All groups share one centre, and each spreads out both ways along 13 directions, with some noise.
In the rows, 128 means zero.
Known rows, each followed by its group:
[184 115 131 147 139 148 125  99 151 111 124 177 109 133 123  93  82 118]
S
[ 96  97  96 169 131 110 193 124 123 104 127 112 170 140 138 144 148 122]
X
[102 150 134 137 143 198 169 121 109 146 189 147 134 149  59 133 171 111]
S
[151 142 107 104 120 162 105 126 132 113 183 113  83 145 135 122 117 150]
X
[156  80  67 119  66  73 122 153 109 152 127  91 133 121 149 138 151  77]
X
[132  82 107 174  85  93 156 136  90 125 130  92 155 104 168 172 184 142]
X
[166  92 141  92 133 171 102 159 161 110 147 125  73  90  87 132 134 132]
J
[ 90 137 170  95 117 152 126 115 121 183 120 135 127 140 204  75 179 127]
H
[123 140 128 122 125 114 121 144 145 141 133  95 146 127 117 134 152 122]
S
[121 106 130  75 119  80  95  98 134 113  95 148 147  73 143 130 146 147]
J
[102 114 200 178 168 172 122 114 108  88 164  83 164 143 102 134  69  86]
X
[ 90 148 135 118 135 117 196 124 131 105 114  73  94 114 119  97 130 140]
H
[183 131  83 160  82 174 113 129 151 121 150 124 179 158 115 128 149 163]
S
[122 110 106 111 136 111 142 107  82 119 131  96 116 144 117 118 122  81]
J
[ 83 158 137 140 126 139 112  61 116 158 102 143  99 108 154  93 111 145]
H
[156  99 155 164 124 126  69  92 120  66 191 128 139 130 203 150  86 108]
J
[ 99 187 102 132 150 137 180 123 128 163  92 151 143 170  69  88 113 119]
J
[ 95 136 104 145 119 148 148 120 150 153 145 145  78 118 103 119 156  52]
S
[ 95  99 142 142 175 137 176 142 150 133 143 152 162 164 108  96  86  61]
J
[139 150 129 187 134 163 142  57 123  70 172 152 142 115 173 131 178 215]
X
[111  82 154 179 199 149 173 136 144 104 146 121 167 159 102 154 100 118]
J
[132  97 151  89 102 155 153 112 178 127 164  73 103 113 159  84 145 140]
H
[144 146  94 193 112 171 125  95 149 115 151 146  91 143 111 139 153  49]
S
[107  68  90 126  98 107 133 118 109 185  90  95 141 120 135 149 135 121]
X
[134  70 101 134 127 148 168 155 158 124  97 126 145 110 102  86 167 120]
H
[190  89 119 167 121 150 105  79  85 129 129 134 142 126 137 124 185 112]
H
[122 132  95  97  86  99 100 126 160 114  70  96 147 105 139 103  87 164]
S
[137 138 110  75 111 145 102 105 153 105 128 129 137 119  82  67  60 138]
S
[ 89 168 121  79 136 144  97 116 129 154 163 107 151 183 117 151  92 122]
J
[136 145  92 156 146 112  82 144 107 139 115  93 130 128 114 148 149 162]
X
[ 91 136 126 167 156 120 130 127  85 154  78 120 133 107 109  76 125 138]
X
[108 155  71 188 127  91 157 127 122 118 131  68 156 133  76  82  80 104]
H
[ 73 184 136  98 133 125 143  85  98 113 132 167 164 159 148  91 105 127]
J
[168  67 137 170 124 115 129 159 142 104  86 124 158 110 129 113  93 126]
J
[127 164 140 143 144  37 155  78 143  98  99 112 129  89 112 119 117  96]
S
[112  91 125 100 114 112 131 131 111 123  90 129 121 108 155 102  65 159]
S
[ 62 168 115  74 164 132 113 164  51 104 103 128 147 177 137 124 114 134]
J
[151 101 130  46 113 168 120  99 137 173 120 177  61 141 138  92  92 113]
X
[128 145  80 114 106  98 142 140 137  96 137 116 200 132  95  67 107 113]
S
[113 200 110 151 167 128 127  89 127 121 108 147 108 182 115 166 140  88]
X
[144 115 150 108 166 125  95 116 133 107  74 159  99 108 140 150 151 143]
H
[133 134 153 111 184 174 121 148 133 100 137 143 116 150  97 107  88 159]
X
[ 47 136  97 144  67  99 174 163 134 141  97  56 161 130 167 111 159  92]
S
[169 138  97 118 152 119 146 122 155 117 130 167 107 153 120 182 191 119]
X
[131 122 130  62 117 101 102 165 145 111 131 114 139 121 147 138  96 167]
S
[ 52 147 114 138 103 174 182 154  91 131 129 101 172 167 125  94 154 102]
S
[128 153 150 119 152 143 126 151 155 109 148  86 161 175 110 137 113 117]
H
[105 142 145 125 142 103 137  84 184 106 101 126 100  98 164 104  95 168]
H
[139 140 124 109  93 124 173  94 154 137 155  71  95 103 115  97 165 132]
H
[ 91 110 129 132 111 164  87 115 144 187 119 142 157 129 159  84 111 149]
H
[ 73 180 102 167 147 114 163 136 114  98 102 115 112 136 108 112  96 111]
H
[117 135 165 120 148 136 160 113 166 102 182 151  95 115 104 174 110 111]
S
[115 110 104 106 138 160 131 105 119 133 131 143 120 160 136  70  65 127]
X
[ 96 123 113 136 141 109 120 106 143  98  67  91 180 103  80 109  74 156]
S
[112 155 119 175 112 126 181 102 125 155  81  82 123 169 116 138  82 105]
J
[ 66 174 155 136 146 170 107 100 128 168 118  85 131 117  70  64  88 127]
X
[109 137 131 139 104 154 119  82 128 166  92 148 120  99 166 126 194 186]
H
[ 82 157 122  92 158 146 112 122 144 156 133 115 126 134  92 165 148 160]
J
[105  98  95 148 114  82 190 155 121 124  90 110 172 135 134 156 158 114]
X
[131  81 115 134 137  88 174  93 134 131  60 121 122  74  86  93 133 108]
J
[108 173 150 106 125 114 113 106 193 171 162  54 157 152 148  77 111 141]
H
[149 138  86 122 135 120  69 163 113 144 139 138 156 160 115  94 104 100]
J
[160 103 156 168  98 151 164 115 147 115 167  94 124 140 147 151 113 119]
J
[161  96 114 127  91 162 101 116 146 190 144 100 183 122 103 122 177 166]
H

New rows, each followed by its group:
[198 181 122 160 117 125 112 103 166 105 138 177 119 147 124 157 119 135]
J
[ 82 134 149 155 118 110 173 107 144 158 127  72 112 114 130 108 142  59]
S
[127 134 184  80  93 182 185 137 128 118 168 142  91 132 150 104 122 146]
X
[157 147 137 176 139 195 137 161 142 120 190 115  83 173 115 159 130 114]
J
[124  57 119  88 190 162 131 157  87 104 147  97 142 128  56  95 107 132]
J
[128 109 118 155 126  91 103  89 121 114 116 116  90  91 163 143 140  90]
J
[169 102 103 127  93  88 119 118 146 172 152 127 200 134 101  90  80 114]
H
[143 116  58 201 121 119 112  98 130 111 122 113 121 103  84 105  89 110]
H
[122 130 115 178 113 141 163  74  99 137 157 140 106  94 154  85 195 151]
X
[125 163 129 113  90 100 120  92  94 103  95 163 160  97 169  92 149 173]
J
[101 101 118 121 148 109  95 165 136 109  59  96 175 109  91 114  36 174]
X
[ 71 151 148 130 100 160  76 120 103 133 151  75 107 114 191 171 163 177]
J
[113 149 169  84 125 129 180 106  86 116 148  75  75 127 127 100 128 109]
H
[100 165 129 147 149 158  70 112 128 165  99 165 131 149 152 121 156 115]
H
[123 140 153 104  86 130 200 100 130 118 117 129 139 135 135 115 123 127]
J
[122 121 116  84 121 188  70 136 136 115 115 123 109 145 119 106  75 134]
S
[ 64  59 170 107 126 141 146 135 115 124 112  61 145 122 147 123  72 114]
J
[170 161  96 128 128 109  96 149  96  95 149 112 184 152 115 156 170 153]
S
[182 106 115 180  99 119 130 127 103 108 112 116 128 121 137  87 104 108]
J
[ 98  50  78 132  85 118 188 143  98 117 163  88 122 131 173 106  98 116]
X
[ 78 147 126 136 118 151 148 111 191 180 112  98 113 100  74 118 161 103]
S
[ 88  79 110 124  80 158 148 173 110 125 151 120 127 141 174 143 100 134]
S
[149  82 117 104 126 160 120 176  62  95 111  85  92 131 103  69  78  99]
J
[111 133 129 137 180 143 127 117 130 134 147 160  90 111  63 142 137  80]
S
[123 127 138  99 150 127  93 149 137  78 116 170  74 101 146 142 139  98]
J
[165  48 103 144 143 110 129 109 104 121 121  92 141 110  87  76  86  90]
J
[114 131  98 142 169 107 162  67 158 163 124 135  98 122  65 123 139  76]
J
[187 143 122 147 123 136  84 103 130 120 173 135 153 167 111 153 105  85]
H
[100 140  98  65 171 120  77 131 102 114 138 158  98 126 107 110 132  88]
J
[128 130  93 120 101 100  95 127 107 166 143  75 115 112 120  96 114 117]
H
[ 84 160 135  54 129 128 144 139 129 132 113 145 169 157 111 133 110 145]
J
[138  92 111 105 157 142 150  99 115 127 172 127 120 128  75  72 115  82]
J
[156 103 143 138 163  93 143 128 140 129 157 135 156 114  86 104 107 113]
S
[117 123 140 133 120 127 141 126 154 132  59 112 117 102 109 136 101 149]
J
[135 139 114 164 101 164 129 118 133 139 127 188 185 153 113 166 124 146]
H
[ 86 117 156 103 135 169 173 160 185  96 116 126 117 130 141 117 121 148]
H
[102 154 119 133 106 124 103 119  82 120  58 122 113  91 147  84 128 165]
J
[ 84 141 120 128 126 112 159 100  78 117 104 124  42  96 155  68 115  89]
H
[123 120 187  82 132 169 122  93 112 122  97 167  69 103 175 156 178 165]
H
[ 78 134 152 106 120 122 121 109  84  90 155  24 166 125 105 148  86 134]
S
[ 79  68 162  94 135 153 132 154 147 153 152  95 120 106 108 132  72 138]
S
[123  99 124 185 130  81 130 123 120 104  86 108 164  78 118 168 146 134]
X
[121 153 134 189 116 166 157  84 186 125  94 118 118 140 120 104 128  79]
S
[149  92 119 114 114 100 196 189  82 109 130 102 188 146  77 135 103 121]
H
[131 115 125 137 114 192 151 151 122 126 126 154 167 148  77 163 150 137]
H
[152 143 122  87  97 141 134 117 124 131 155 131 117 131 112 107 137 123]
J
[122 140 113 202 150 160 188 132 101 158 134  90 170 188  87 105 115 137]
J
[131 125 149 129 114 171 151 135 177 146 153 130  83  83 106 141 190 156]
J
[134 120 136 137 108 163 136 122  55 112 136 141 116 139 132 165 136 133]
H
[154  75 137  88 106 141 156 111  72 140 121 102  92  84  88 116 147 139]
H
[116 155 137 143 167 116 125 107  65 102  95 130 113 137  99 133  91 107]
H
[ 81 153 137 110 179 153 143 149 106 100 114 137 120 165 109 149 114 126]
J
[164 126 169 123 156  87  98 107 147  99 111  92 141 112 124 150  85 148]
S
[126 137 108 152  97 129 126 109 129 121 176  88 120 139 146 103  83 111]
H
[ 85 166 140 108  92 169 134 129 115 156 106 106 140 136 121  81  97 169]
J
